Each new row is followed by its nearest point in the smallest flat space through zero that holds the last named rows.

J_63, 4 rows:
-1.626,0.886,-1.926,4.075,0.456,-1.367,-0.159,2.368,2.935
0.034,-3.437,2.801,-1.849,-5.682,3.535,-0.372,-0.114,1.346
-2.146,-0.810,2.095,4.084,0.885,3.527,-2.243,0.372,-3.951
-0.882,4.820,1.733,1.306,-2.090,4.809,-0.182,-1.629,0.982
New rows:
-1.450,2.322,0.560,-1.603,-0.353,-2.811,4.499,3.247,-0.774  0.610,0.959,-1.258,-0.800,0.728,-1.804,0.789,-0.004,1.194
-1.260,-0.842,-0.042,-0.528,0.398,1.374,-1.047,-1.136,0.571  -0.139,-0.264,0.549,0.062,-0.488,0.799,-0.223,-0.122,-0.318
-4.232,-1.733,-0.962,0.656,2.507,4.284,-0.074,-1.229,0.185  -1.114,-0.062,0.949,2.122,0.119,1.836,-1.006,0.237,-1.376

J_877:
-1.649,-2.205,-4.211,-2.532,-0.394,0.552,0.487,0.690,1.328
0.347,1.326,-0.456,-1.800,1.891,0.079,0.812,0.557,-1.113
-0.528,1.006,-1.376,-2.993,0.684,-2.036,0.946,-4.559,-1.899
-1.209,0.944,-3.017,2.090,-1.149,1.221,1.565,-1.312,-0.932
New rows:
0.197,-0.100,-1.292,4.715,1.878,2.422,-0.319,-0.126,-0.033  -0.201,1.075,-0.644,3.506,-0.845,1.793,0.777,1.017,-0.368
-3.667,-0.998,1.256,-0.416,-0.595,-0.004,-1.997,2.419,-0.870  0.054,-1.163,0.342,-0.142,-0.225,0.220,-0.677,1.439,1.142
-4.715,0.931,-2.493,0.699,0.308,-0.122,2.819,-2.828,-1.565  -1.450,1.203,-3.725,0.369,-0.698,0.314,1.932,-3.062,-1.627
-4.139,-0.642,0.550,0.369,-1.909,-0.095,0.628,1.634,-1.944  -0.468,-0.350,-0.949,0.901,-0.723,0.590,0.185,0.209,0.330
-0.766,1.578,-3.324,2.814,-0.235,-4.715,1.800,-0.867,1.115  -0.913,0.431,-1.834,1.134,-1.130,0.132,0.869,-2.184,-0.705
1.383,0.295,-0.890,-4.715,-2.436,0.139,0.066,-0.004,0.261  -0.337,-1.011,-1.008,-3.029,0.667,-0.844,-0.128,-0.349,0.379

J_906:
0.347,0.220,-0.101,3.297,0.196,-2.899,-0.135,-2.176,-1.303
4.780,-2.850,-1.674,-1.326,-0.994,0.233,-0.609,-0.948,1.739
-2.453,2.202,-1.921,-1.489,-2.080,-1.302,-1.596,-2.944,-1.088
0.119,-0.773,0.781,1.702,-0.169,1.058,0.569,-3.028,-3.192
New rows:
-1.263,2.954,0.567,-2.110,1.623,-2.324,0.048,-1.088,2.382  -1.767,1.891,-0.887,-0.709,-0.337,-1.869,-0.845,0.859,1.260
-0.131,1.103,0.261,1.592,2.387,1.482,-1.074,-2.103,-2.412  -0.760,-0.008,0.887,1.471,0.164,0.602,0.533,-1.688,-2.359
-1.232,2.481,-3.238,1.972,1.325,1.232,3.062,0.102,0.048  -1.428,0.893,0.562,0.703,0.413,-0.333,0.214,0.327,-0.513
-1.515,0.226,0.160,-1.188,1.191,-0.495,2.583,1.688,-0.388  -1.349,0.687,0.857,-0.105,0.716,0.550,0.453,1.685,0.249
0.157,0.839,0.851,-0.214,-1.087,-2.351,-2.129,1.735,-0.966  -0.610,0.897,-0.455,0.272,-0.011,-1.585,-0.424,0.377,0.720
1.321,-2.658,1.885,-3.058,2.094,2.895,1.802,-0.206,0.429  1.677,-2.129,1.041,-1.569,0.370,3.868,1.012,1.083,-0.049

J_360 (4 x 9):
3.378,1.318,4.359,0.176,1.067,2.215,-2.932,-0.278,3.449
-1.139,-0.348,-1.513,-0.889,3.034,-0.726,1.300,1.422,-0.352
1.099,1.789,2.888,-2.347,4.142,0.319,2.787,1.473,-0.835
-0.325,-0.009,-1.428,0.489,1.977,-1.254,-2.994,-0.968,1.759
New rows:
-0.327,4.336,-1.139,-2.488,-4.715,-2.678,1.533,0.817,1.722  -0.202,0.560,0.284,0.034,-2.224,-0.709,0.730,-1.357,-1.778
-0.088,-0.714,-1.394,-0.781,1.908,-0.451,0.585,2.650,-0.259  -0.805,-0.758,-1.233,-0.501,2.168,0.110,1.110,1.770,0.177
0.751,0.291,-1.280,-0.660,-1.006,-1.553,0.373,0.340,-0.693  -0.570,0.026,-0.636,-0.033,-0.496,-0.676,0.416,-0.434,-0.891
0.125,-2.224,1.674,-1.939,0.210,-1.555,0.286,-1.374,-0.389  0.097,0.694,0.501,-0.391,0.243,-0.558,0.283,-0.590,-0.663
-1.367,-0.239,-1.409,-0.257,0.162,-0.867,-2.231,-0.067,-3.621  -1.220,0.084,-1.690,0.031,-0.144,-1.755,-0.116,-1.118,-1.168
-0.792,-0.339,4.715,0.429,-1.655,0.207,0.507,-0.972,4.715  2.007,0.410,2.666,0.463,-1.142,1.850,-1.252,-0.117,1.635

J_542:
-0.681,2.417,-6.570,-1.115,4.013,1.368,-1.358,-3.581,-0.850
0.354,-0.486,-2.300,-0.020,0.604,-0.208,-3.027,-1.180,-4.017
1.230,4.073,-0.188,0.854,1.574,-2.783,-3.039,2.114,1.190
-2.160,-1.020,-1.563,0.283,-4.606,-2.205,-2.633,-1.477,0.568
New rows:
1.543,0.656,1.134,-2.456,0.369,-0.568,-1.130,1.196,0.653  0.705,0.898,0.872,0.326,0.547,-0.628,-0.415,1.148,0.191
0.736,2.319,-0.584,-0.563,-1.826,-3.226,3.214,-0.267,-4.530  0.398,-0.496,0.188,0.166,-0.116,-0.212,-0.934,0.193,-1.573
-1.062,2.049,1.341,2.975,0.127,-1.119,-1.971,0.480,-1.774  0.785,0.909,0.466,0.607,-0.089,-1.585,-2.239,1.193,-0.976
-0.270,4.715,-1.715,-0.435,-0.555,2.663,1.308,-0.047,-1.538  0.106,1.233,-1.589,-0.361,1.993,0.664,0.248,-0.669,0.312
-1.950,1.212,1.267,2.781,0.836,1.055,3.892,0.136,-0.963  0.288,-0.415,1.106,-0.277,0.934,1.350,2.304,0.292,0.689

J_795:
-1.646,1.020,1.473,-4.995,1.747,0.736,-2.003,1.442,1.836
-0.303,-2.366,3.311,-0.319,1.414,3.895,-2.179,-3.380,4.229
-1.821,-1.205,-1.519,-2.082,5.067,-1.273,-1.364,-1.919,3.232
-2.608,-1.688,-0.502,1.133,4.159,1.342,-2.231,-1.317,3.327
New rows:
-1.781,-3.112,0.390,1.381,2.509,1.610,-2.615,-0.993,3.086  -1.915,-1.775,0.411,1.517,2.920,2.111,-2.025,-1.559,3.071
2.686,1.548,-1.302,2.047,3.188,2.257,-2.719,2.215,-0.046  -1.680,0.047,-0.447,1.575,0.903,0.896,-1.006,1.266,0.238
-1.931,2.820,2.271,0.947,-2.294,-1.212,1.403,-3.047,1.220  1.069,-0.354,0.822,0.092,-1.032,0.405,0.439,-0.972,-0.021
1.436,-2.536,-0.035,-1.574,-2.223,-2.164,-1.918,0.435,-2.724  1.257,0.595,0.062,-1.072,-1.358,-0.994,1.039,0.097,-1.137
2.713,-2.680,-3.235,3.148,-2.033,-1.071,2.742,2.953,-3.054  1.254,0.441,-2.233,3.840,-2.216,-1.879,2.287,0.781,-3.309

J_147, 4 rows:
-0.089,1.297,-2.050,-1.549,-2.558,1.963,-2.538,-0.650,0.908
-0.047,-2.032,-0.484,1.101,0.940,4.253,0.825,-3.294,1.746
2.158,-1.242,0.242,0.804,-1.551,4.522,-1.036,0.612,3.302
-4.401,-4.313,0.167,0.382,-2.706,3.356,-2.111,0.019,2.543
New rows:
-1.128,0.560,-3.651,0.325,4.752,0.937,4.126,2.920,-0.068  0.655,-0.137,0.622,0.831,2.203,-0.734,1.952,-0.954,-0.804
1.275,-3.446,0.536,-0.232,0.568,1.485,-4.421,-0.339,0.217  -0.352,-1.282,0.125,0.283,-1.138,1.980,-0.841,0.321,1.520
0.452,-0.456,1.998,3.858,-1.131,1.207,1.057,1.698,0.458  0.987,-1.696,1.805,1.383,0.217,0.764,0.651,1.838,1.345

J_726 (4 x 9):
-2.997,-3.053,0.875,-3.360,0.451,-2.026,0.100,1.106,-0.444
-0.592,-1.401,-2.308,1.365,0.500,-0.308,2.393,-2.503,0.304
-1.020,2.315,-0.704,2.488,-2.410,1.637,0.080,-4.683,0.305
1.822,-0.178,-2.048,-1.873,-0.362,2.068,-4.907,-3.606,-0.192
New rows:
2.180,2.235,2.863,-1.942,2.261,-2.764,-1.249,0.934,0.750  1.168,0.593,1.480,-1.047,0.414,-0.031,-1.425,2.867,-0.205
0.253,2.211,-0.657,2.970,0.856,1.729,2.986,-0.337,2.661  0.979,1.736,-0.620,3.607,-0.126,0.504,2.749,-0.465,0.497
-1.231,1.183,1.029,1.864,-1.879,0.001,-3.145,-1.394,0.613  -0.770,1.928,1.013,0.171,-1.916,1.070,-1.680,-1.650,-0.069
-1.777,-2.619,1.527,-0.748,-2.244,2.854,-1.704,-3.211,2.427  -2.075,-0.200,-0.146,-1.312,-1.631,0.516,-1.848,-3.305,-0.195
0.854,0.516,1.619,0.726,-1.872,-1.881,2.472,0.408,-0.019  -0.793,0.842,1.057,1.278,-0.378,-0.487,1.892,1.024,0.123

J_596 (4 x 9):
-4.042,-1.412,3.212,2.350,-2.884,-0.941,3.855,-1.052,0.252
1.322,-5.714,-0.124,0.359,-1.874,-1.231,-1.296,-0.503,1.839
-3.653,0.444,2.894,-3.245,-0.342,0.168,-1.100,-3.740,1.185
1.754,2.721,1.528,-0.104,2.883,2.261,1.023,0.000,0.939
New rows:
-2.250,-2.614,-2.237,2.279,0.133,-0.938,0.963,0.757,0.661  -0.467,-1.914,-0.652,1.571,-1.813,-1.214,0.763,0.796,-0.498
-1.613,0.436,-0.957,-0.760,1.473,-1.883,-0.273,-0.298,-1.502  -1.231,1.050,-0.902,-0.778,-0.391,-0.545,-0.711,-0.056,-1.109
2.553,-1.662,-0.209,-0.354,4.715,-0.444,-1.534,0.213,-0.978  3.118,-0.294,-0.910,-0.692,1.786,0.908,-1.555,0.494,0.867
1.087,2.438,1.771,0.747,0.208,-1.258,-2.038,1.418,0.415  0.576,1.168,-0.249,-0.212,0.882,0.505,-0.104,0.292,-0.192
